Every row belongs to one group in each of 4 separate groupings. Each group adds its own fixed numbers to the row, and there is some noise. The rows also spread widely along 17 directions, which tell nothing about the answers.
In the rows, 128 means zero.
Known rows, each followed by its group in each grouping:
[172 157 126 101  90 127 116 109 130 124 185 148 130 110 112 115 181 128
 130 110  92 144 101 108  48 129 127  91 134 136 123]  Vakon (0) R rizad
[ 87 126 145 132 179  52 159  90 131 153  95 158  93  85 134 145 136 108
 110  74 126 111 141 115  81 131 145 144 105 125 122]  Pob (2) X Sizup
[128 125 101 124 143 164 138  87 127 117 182  52 152 140 109 139 142 136
 143 164 137 144 157 169 172 193 205  93  88 124 122]  deriz (3) L rizad
[105 104 111 132 189 122 134 149 117 155 162 159 143 106 169 172 101 143
  98  85 151 136 146  98 123 130 135 194 146 157 122]  tope (1) R sukeg
[143 205  77  83 153 113 104 115 132 128 163 128 105 116 118 159 123 140
 141 157 130 157 102 146 114 164 134 139  96 139 205]  Roz (3) F Toda
[106  79 105 122 108 158  73 180 107 120 145 142 121 132 129 142  92 101
  92 143 143 111 100 116 200 147 128 133 110 169 163]  Vakon (0) M Toda
[106  90 116 122 144 152 168 139 165 135 151 158 194  84 162 146  97 148
 177 197  99 128 154 113 113 120 156 135 106 174  87]  deriz (1) L Logup
[165 169 114 123  90 154 122 126 115  89 188 106 146 164 107 157  96 155
 155 103 185 133  96 112 113 175 175  82 131 165 177]  Pob (2) F sukeg
[140 131 120 147 114  96 103 105 129  85 115 156 116 120 100 159 133 117
 118  63 155  87  66 109  92 152 132  69 105 119 204]  Roz (0) M Meluk
[ 98 136 151 139 148  93 167 109 133 120  73 141 161 145 116 166  95 156
 106  69 179  80 120 127 126 113  98 172 147 130 141]  tope (1) T Logup
[118 162 137 102 148 160  97  86 164 176 197 102 143  74 138 173 132 112
 141 138 113 144  97 179 109 162 168  90 108  97 113]  deriz (2) T Meluk
[155 199 188 132 173 161 114  68 145 129 137  89 153 146 113 167 149 116
 174 139 125 146 136 200 166 158 155 100 131  85 127]  tope (1) X Sizup
[122 189 130  89 115 121 108 164  78 145 177 121 113 143 117 135  82 147
 149 145 159 164 150 124 158  85 123 192 157 175  96]  tope (1) F sukeg
[172 135 154 148 133  92 130 130 152 160 117 127 120 131 136 120 163 111
 123  78 103 133 134 138  34 130  94 100 171  89  95]  Vakon (1) X Toda
[165 117 207 154 151  88 143 107 138 162  89 144 123 143 143 124 144  73
 198 131 116  94 129 163  97 137 151  86 144  89  97]  Vakon (0) L rizad
[101 109 154  87 174  91 114 123 151 145 115 152 120 116 131 138 160  99
  76  95  86 129 133 131 128  83  51 150 117  93 104]  tope (2) L Sizup
[126 103 120 160 138 132 126  94 133 121  70  86 117 152 136 119 139 127
  98  89 139 100  79 161 134 162 125  90 107  79 202]  tope (2) R Logup
[120 109  70 112 142 187 116 178 160 179 167  90 139 138 133 159 136 146
  77 168 128 164 129 174 149 190 109 143 144 138 121]  Vakon (1) R Sizup
[ 98 163 145 139 163 125 177 132 146 138 125 147 129  58 128 133 139 150
 150 160 117 149 116 144  88  87  81 131 156 154  76]  Roz (3) F Meluk
[119 145 144 136 143 153  89 119 160 108  49  81 135 181 146 129  70 126
 138 141 121 133 180 138 197 138 116 140 113  64 152]  Pob (1) X Sizup
[ 87  54 146  96 148 158 122 153 142 139 113 147 126 128 109 142 171  93
  52 123 105 114 109 145 181 139  73 130 113 155 116]  tope (0) R Toda
[136 105 133 168 179 110 109 123  87 137 122 134  72 127 151 107 133  81
 161 147 119 143 129 144 180 175 199 112  98 149 169]  Vakon (1) X sukeg
[134 134  72 179  98 134 129 108 150 121 101 116 160  98  95 147 161 155
 126 186 100 112 117 172 104 182 158  82  98 116 171]  Roz (2) X Sizup
[145 131  85 133  30 148  87 182 137 116 130  76 119 177  71 123 103 139
 107 149 156 127 120 135 122 150  94  60 132 131 127]  tope (1) L Sizup
[144 121 105 105 115 193 108 160 136 132 191 152 149 118 133 121 144 137
  97 121 122 142  98 118 131 171 139 134 132 173 155]  deriz (0) L Logup
[111 179 102 137 105  90  84 108  84 137  92  96  96 151  76 138 111 128
 108 148 155 108 119 177 198 151 155 151  94 108 190]  tope (2) T Sizup
[138 129 100 177 186 103 133 115 113 106 109  83 122 144 100 154 156 139
 102 104 149 124 124 177 154 134  93 116 144  85 151]  tope (3) M Toda
[136  93 127  75  69 139  89 135 135 102 115 162 174 153 118 142 138 123
 104 138  94  80  92 118 155 100 100 133  90 130 165]  tope (3) F Logup
[ 98 126 107 117 152 121 170 138 126 143 167  51 135 128 126 134  89 155
 115 138 151 178 194 132 133 125 119 147 153 139  39]  Vakon (2) T Logup
[126 129 136  87  70 107 127 132  92 145 116 137 119 133 108  85 152 134
 120 120 104 118 119 129 116  68 105 161 131 151 107]  tope (1) M Logup
[103 104 113 131 145 165 110 159 131 105  83  93 120 147 111  90 150 135
  66 162  86 165 177 138 205 141  66 151 118 115 124]  Roz (2) F Meluk
[143 184 176 145 168 127 112  98 101  77 161 120 104 134 125 137 116 114
 130  48 173 142  81 108 132 135 127  87 132 131 178]  tope (2) F Toda
[142 107 155  87  99 104  94 125 150 126 141 140 134 108  97 145 137  80
 168 176  69 126 160 126 124  98 122  69  99 116  57]  Pob (0) M Logup
[142 143 158  99 134 173 127 139 158 150 168 100 137 131 150 113 111 124
 118 107 122 169 174 109 100 165 133 124 147 130  74]  Pob (2) L Logup
[124  82 123  98 112 126 176 124 138 138 100 111  80 138 123  72 187 117
 135 135  88 139  86 156 102 116 103  79 114 153 131]  Pob (1) X Sizup
[184 163 126  88 146  63 102 120 147 145 117 143 110 174 108 160 131 111
 125  83 133 126 147 124  85 174 112 133 129  90 166]  Pob (2) M Logup
[142 120 109 136  99 116 141 150  89 132 114 103  97 146 168  61 119 150
 133  96 127 137  85 113  86  68  92 136 159 119 153]  tope (2) F rizad
[ 69 117  83 154 157 154 131 146 108 158  97 103 102 125 160 135  73 155
  76  99 192 118 109 145 166 178 156 193 126 154 194]  tope (3) X sukeg
[ 92 139  97 125  94 107 126 142 126 114 140 165 137  79 101 130 112 148
  93 127 123 131 170  68  90 133 140 147  98 184 108]  Roz (1) L Sizup
[128 164  83 109 115  86 107 130 152 127 160 116 129 116 103 174  79 143
 125 125 146 151 163  97  67 164 132 108 112 133 125]  Roz (2) T sukeg
[134 143 149 131 147 180 140 132 120 150 172 153 166  84 179 109 164 155
 105  94  99 149  98 121  93  97 105 174 177 144 119]  Roz (2) R Toda
[159 106 122 152  95 142  83 183  89 104 136 105 160 182 121 132 103 139
 111 108 141 126 172 108 183  82  99 155 174 105  91]  tope (0) M Sizup
[142 101  92 169 148 124 143 153 137 129 120 112 111 115 127 142 145 133
 149 141 139 124  56 177 108 119  83  63 160 113 154]  Roz (0) M Meluk

New rows. What belongs after each?
[136 125 155 134 119  73 138 167 109 153  89 140 110 127 133  78 141 117
 134 139  79 149 188 111  95  57  68 163 171 124  47]  Roz (2) X Toda
[ 99 107 118 110 117 118  89 140 144 148 108  92  69 112 110  98 131  85
 104 161  79 169 175 130 136 133 109  84  86 117  79]  tope (1) X Sizup
[158 153 133 113  95 140  99 125 125 150 135 104  98 130 121  87 144 109
 154 163  89 166 151 140 101 175 168  93  99 131 128]  Roz (2) F sukeg
[151 170  67 136 169  69 142 107 140 125 126 119 113 103 119 117 139 145
 171 203  83 169 159 148  89 142 132 117  98 110 151]  Vakon (2) L Logup
[105  75  93 153 156  94 167 107 124 129  50  95 116 160 113 121 142 139
  89 105 137  99 138 154 139 172 131 136  97 120 175]  tope (1) T Toda
[163 127  79  99  59  87 106 140 104 161 137  83 103 154 145 101  98 138
 152 107 128 129 126 118  47  95 138 115 129 108 132]  tope (1) M Toda
[108 174 159 154 138 129 145 104 149 158 100 106 136  99 107 126 124 122
 167 205 119 133 152 186 126 156 141 110 125 116  91]  Vakon (2) L rizad
[ 82 106  66 159  93 143 110 148 137 169  97 108 118  75 145 104 111 157
  77 121 122 114 106 142  75 123 120 137 119 110 146]  tope (0) L sukeg
[115  71 151 165 114 115 133 174 106 111  91 167 137 140 144 122  95 108
 145 143 136  92 102 105 174  94 107 123 138 159 131]  Roz (2) T Sizup
[128 105 150  69  80 109 156 131 114 125 112 153 125 145 118  76 173 125
 127 142  80 115  86 130 105  75  84 136 114 169 135]  Vakon (2) F Toda
[120 120  94 189 120  87 120 125 100 151 120 135 150  91 145 155 105 144
 131 138 134  98 141 124  99 118 165 146 133 107 123]  tope (2) R rizad
[115 116  66 127 165 110 120 138 130  86 179 107 102 112 148 141  87 142
 133 106 146 167 106  89 106 105 104  83 108 140 163]  tope (1) L sukeg
[100 201 127  86 129 127 156 111 142 153 117 132  98  86 120 101 131 159
 152 154 107 164 108 150  77  98 101 151 126 159 129]  Pob (1) F sukeg
[123 138 126  84 129 152 117 150 102 105 194 154  76  91 154  77 113 111
 141 137 105 195 115  59 120 126 138 112 100 209 138]  Roz (2) F Meluk
[119  91  96 183  76 125 103 197 111 100  65 145 123 131 103  82 118 141
  78 150 103 123 159  90 149 106  69 139 142 151 118]  tope (1) X Logup
[136  90 143  98 137 163 122 147 116 160 151  89 108 139 181  92 135 107
 161 138 103 154 104 162 148  87 113 119 147 117 102]  Roz (3) M sukeg
[147 107 157 113  97 161 107 146 126 131 170 158 151 132 112 126 166 113
  94 103 106 131 138 109 118 164 145 121 126 171 105]  Vakon (1) F sukeg
[136 138 123 180 133 113 116 108 121  83  94 102 113 131 123  91 120 126
 133 132 112 141 132 116 139 131 116  85 117  95 156]  Vakon (2) T rizad
[ 91 100 117 132 168  73 140 134 156 121 115 129 128 121 139 191  70 131
  89  36 180 109 134  82  77 112  85 124 131 112 115]  tope (1) M Sizup
[118 144 122  88 138 146 101 149 187 160 127 105 124 143 121 187  80 112
 138 164 141 141 142 150 133 169 109 104 124 109 109]  Pob (0) R Sizup
[143  66 186 101  80 107 160  97  96 131  91 147 126 167 110  92 203 108
 104  43 113  65 107 127 107 120 156 123 120 136 121]  Pob (0) F Meluk
[177 159 104 169 196 116 118 140 123  73 134 138 123 147 134 125 132 142
 175 154 110 174 132 121 161 113  97 116 150 117 172]  deriz (1) X Meluk
[111 152 111 118 125  93 156  71 101 129 157  64 132 105  97 133 148 159
 113  76 141 138 162 138  76  96 144 128 132 101  72]  tope (0) M rizad
[116 193  78 121  98 123 121 130 166  91  78 137 153 122  86 122 104 180
 132 207 103 142 143 123 110 118  71 136  98 129 172]  tope (2) L Sizup
[107 150 156 190 164 128 125 130  76 174  66 155  59  92 155  46 143 115
  75  62 133 127 140 118 116 169 163 200 138 143 165]  tope (0) L Toda
[140 174 134 136 158  88 172 112 134  96 133 112 140 139 122 141  90 153
 188 139 154 153 159 109  87 104 119 108 137 136 107]  tope (2) L Sizup
[110  91 112 143 153  88 124 111 160  99 130 129 155 106 131 207  94 115
 155 135 137  94 105 133 120 109 125  70 105 100 132]  Vakon (0) X Meluk
[158 175 123 169 153 127  54 179  92 137 150 157 102 119 158 137  90 116
 132 127 140 147 106 117 157 118 112 154 163 111 169]  tope (2) F Meluk
[118  87  94 129  93 165 141 137 155 162  72 102 137 133 116  74 196 151
  65 148  72 123 139 171 112 163 113 142 106 108 127]  deriz (3) F Sizup
[152 104  79 121  76 130 122 141 112  83 146  97 147 181 107 138 112 150
 114 117 153 118 113 111 127 146 131  95 117 152 177]  tope (2) X Toda
[123 116 108 145 100 129  76 137 117 135 119 160 180 107 110 151 141 146
  72 127  90 106 191 109 136 140 152 183 106 120 117]  tope (1) F sukeg
[128 116 132 111 141 124 114 185 133 201 152 138 136 125 157 155 112 115
 120 145 128 129 119 163 118 113  87 171 176 127  89]  Vakon (2) M Toda
[138 100 159 128 144 126 151 127 133 133  99  85 120 178 115 134 130 106
 170 165 135 135 150 166 161 138 121  85 132 120  89]  tope (1) R Meluk
[149 148 128  53 103 196 120 133 147 118 164 108 122 150 158  80 121 130
 162 169  90 182 100 126 135 125 115 113 116 167 152]  Vakon (1) X Logup
[ 94 105  69 156 157 112 149 129 126 125 134 108 165  86 138 154 145 181
  62  93 120 123 112 142 110  73  71 164 154 101 123]  tope (2) X Logup
[139 130 187 109  90 139 130 124 110 124 151  98 148 175  86 141 156 113
 118 103 146 114 132 155 164 120 116 109 167 130  71]  Pob (2) X rizad
[137 161 165 109 148  72 155 106 143 172  50 156  94 140  97 110 164 120
 135 103 114 117 152 157  73 144 110 161 141 116 123]  Pob (0) M sukeg
[115 107 152 131  99 121  80 130 109 116  74 146 113 154 115 104 145  91
  89 117 116  82  90 140 186 135 108 128 100 107 191]  Roz (2) L rizad
[129 118 142 155 111 147 130  87 150 135  77  87 155 132 144  83 153 140
 111  97  94 105 136 151  92 140 141 114 108  65 145]  deriz (2) L Toda
[147 116  64 188 169 113 168 147 137 106 145 118 133 124 128 145  95 159
 158 152 159 155 153 106  95 194 166  91 122 161 150]  deriz (2) M Sizup
[127 172 167 134 171  83 131  73  92 108 124 137 107 120 128 124 152 121
 131  68 133 127  99 126 130  83 120 139 126 107 156]  tope (2) R Sizup
[128 154 187 114 173 181 171  90 140  94 156 126 167 103 135 113 171 150
 134 103  99 164 120 131 123  92  94 123 147 145  91]  tope (1) F Logup
[167 177 133  67  86 108 134  98 131 150 156 106  86 135 107 102 174 115
 182 152 102 154  69 174  63 123 122  66 124 132 145]  Roz (2) X Meluk
[107  99 167 171 142 124 139 122 171 136  92 167 128 104 125 148 138 100
  88  68 148  83  94 121  79 189 129  79 115 133 141]  Vakon (1) L Sizup
[160 129  80 121 102 101  56 162 120 158 125 129 124 153 102 136 141 116
  93 148 101 123 143 151 140 154 116 151 117  95 162]  deriz (2) M Toda
[ 86 205 143  84 131 111  87 114 129 173 161  86 102  91 135 120  97 134
 106  99 119 178 156 130  97  63  91 170 144  86  64]  deriz (2) R sukeg
[170 103 107 138 128  98 131 113 108 104 172 143 132 143 139 155 115 117
 183 116 149 114  87 110 107 166 194  67 105 158 189]  Roz (2) T sukeg
[130  90 145 128 176  43 180  61  91 114 154 149 143 113 109 153 202 119
 119  59 122  93 135 128  95 108 162 122 104 128 113]  tope (2) L Meluk
[120 154 132  93 118 115 100  86  71 134 167 117 107 119 159  94 118 124
 136  76 126 133 107 112 140  93 190 166  95 125 165]  deriz (2) M Sizup
[152 149 108  82 112 128 165 151 112  96 146  96 100 178  85  82 153 156
 125 150 123 190 143 118 122 122  78 115 135 179 119]  tope (2) F Sizup
[100 147 143 130  66 122  92 165 122  86 117 196 129  91  74 115 127 122
  74 139 111 123 136  62 125 123  79 128 115 187 119]  Roz (2) F rizad
[129 125 146 153 153 155 104 121 128 151 154 136 115  79 155 105 167 114
  93  61 105 137  80 134  93 124 120 112 142 114 137]  deriz (1) M Toda
[136 124 114 181  98  97 157 144 114 116  84 121 130 159  92 123 113 151
 135 111 170  94 117 134 117 138 133 115 150 137 139]  deriz (0) T Sizup
[ 81  86 134 138 110  95 124 136 110 119  99 133 103 141 114 121  99 105
  79  72 170  83 129  93 148 148 152 131  90 149 138]  deriz (3) L Sizup
[133 154  97 100 110 132 116 134 105 173 179  70 126 131 139 143 121 148
 127 130 145 149 140 157 120 118 142 157 155 111  89]  Roz (3) R Meluk
[ 98 135 156 205 148 135 150 123 119  63 105 150 111  97  77 108 150 129
 100 102 154 131 109  99 144 145 108  79 129 178 132]  deriz (3) R sukeg
[172 162 146 154 186 109 111  92 134  71 162  89 148 147 109 153 119 118
 166 117 128 165 176 122 151 141 136  75 123  82 114]  deriz (2) M Logup
[145 114 102 117 111 161 149 167 139 172 131 126 153 141 127 139 116 146
 159 197 128 129 145 164 139 170 152 149 144 170 112]  Pob (1) M Logup
[ 83 151  76 170 150 107 133 140 124  80  77 143 114  99 101 120 106 165
  83 147 128 146 143 100 147 121  80 156 112 152 174]  tope (2) X Sizup
[115 188 146 139 127  66 182  82 101 111 102 164 143 109  76 139 145 158
 160 139 141 109 148 127  97 112 157 161 121 169 117]  Vakon (0) R Sizup
[164 175 133 157 171 165 126 145 154 117 131 165 106 105 167 101  97 137
 160 126 128 179 131  79  65 191 140 110 134 165 172]  tope (3) F sukeg
[129 119 142 146  98 185 105 124 116  78 118 149 127 104 123  69 159 120
 131 170  72 141  93 113 164 123 129  82  84 161 168]  tope (2) F Sizup
[ 88 145 130 125 137 132  83 132 122  82 141 138 167 108 119 168  76 146
 104 123 134 131 149  95 178  68  82 158 120 125 121]  tope (2) M sukeg
[143 169 126 110  98 193 129  77 130 133 137  88 128 114 107  86 184 144
 143 165  83 160 126 174 123 169 180 101  98 134 143]  tope (0) X Sizup
[102 166 113  66  93  84 163  85 116 140 108  73  71 120  79  90 140 133
 156 159 111 149 146 155  86 119 149 105  79 148 106]  Pob (0) F Toda
[196 113  83  82 102 114 108 140 113  88 153 124 159 206 123 130 134 146
 136 134 106 139 181  85 132 147 150 142  99 130 156]  tope (3) F Sizup
[145 100 119 143 129 149 148 147 128 162  78  76  82 159 172  54 118 131
 139 112 123 159 153 130  95 165 137 123 142 117 132]  Roz (1) M Meluk
[121 174 155 105 148 120 116 105 128 125  91 100 112 190  86 151 106 110
 146 151 164 125 144 176 206 185 146 138 109 127 167]  deriz (1) X rizad
[117  79 123 122 130 186 129 136 126 175 134 131 173  96 180 112 169 144
  98 138  68 121 114 165 143  96 125 182 144 123 108]  tope (1) X Logup
[163 157  86 118 176 132 138 149 160 131 177 126 160 131 119 183 130 154
 151 182 116 178 165 143 110 151  96 128 160 137 104]  tope (1) X rizad
[132 146 169  83 111 165  91 109 132 130 186 145 168 120 118 161 114 105
 145 150 112 134 154 116 161 147 168 123 106 154  92]  tope (1) T rizad
[173 122 146 146 179  78 149 114 139 111  91 124 129 172  78 127 193 115
 121 119  98 141 189 148 131 168 109 113 126 101 109]  deriz (1) F Logup
[100 104 126 129 146 129 101 130 158  97 100 111 125 142 105 145 113 118
  77 108 127 133 130 121 159 143  70  94 106 108 144]  tope (2) T sukeg
[126 155 134 146 169 124 135 119 121 150 152 130  99  80 155 120 126 115
 158 128 127 150 106 139  94 138 149 108 126 142 137]  Roz (1) L Toda
[111 149 131 131 171 215 105 129 155 103 162  95 134  96 159 126 105 132
 143 161 112 185 107 139 176 127  95  96 132 125 137]  Roz (1) M rizad
[122  62 108 101 196 148 156 124 145 113 137 125 167 148 174 134 132 140
 133 130  97 145 147 120 169 112 122 158 106 129 135]  deriz (1) M Sizup
[174 164  87 153 100  56 129 112 118  92 171 105 129 124  94 153 110 144
 183 118 144 139 140 102  45 106 148  59 140 110 108]  deriz (0) X rizad
[115 176 101 137 147 150 125 132 175  98 135 152 138  91 111 164 111 146
 134 165 141 136  82 133 112 162  98  90 111 151 182]  Roz (3) L Sizup
[122 218 157 145 125 167  71  97 127 134 143 111 108  72 118 109 106 114
 145 143 115 160 142 137 137 163 185 112  98 116 128]  deriz (0) F Logup
[121 152 130 136  49 109  98 137 120 103  64  81 152 184  95 115  75 155
 128 129 146  99 152 125 153  73  94 141 137  86 118]  deriz (1) R Logup
[130  96 147 127  77 106 117 128  71 159 147 155 105 112 142  99 126  93
 143 123 123 104 132  99 108 153 221 126  93 177 120]  tope (2) F rizad
[158 128 141 132 173 141 151 117 156 162 131  83 124 151 167 130 145 137
 115  50 135 152 129 146  61 156 117 113 159  79 117]  tope (1) F Sizup
[144 106 117  71 109 133  88 155 150 105 114 179 165 184 142 140 107 133
  80  95 117 105 147  71 141 150  99 186 108 137 185]  Vakon (1) L Meluk
[111 173 117 145 153 123 140 101 115 187 132 150 129  74 158 118 136 148
 125 117 132 112  86 166  94 152 178 186 125 131 179]  deriz (2) L Logup
[168  97 132 145  92 128 119 158 113 149 170  95 133 141 107 126 161 109
 129 142 112 141 153 146 106 136 132  76 155 135  58]  tope (2) X Toda
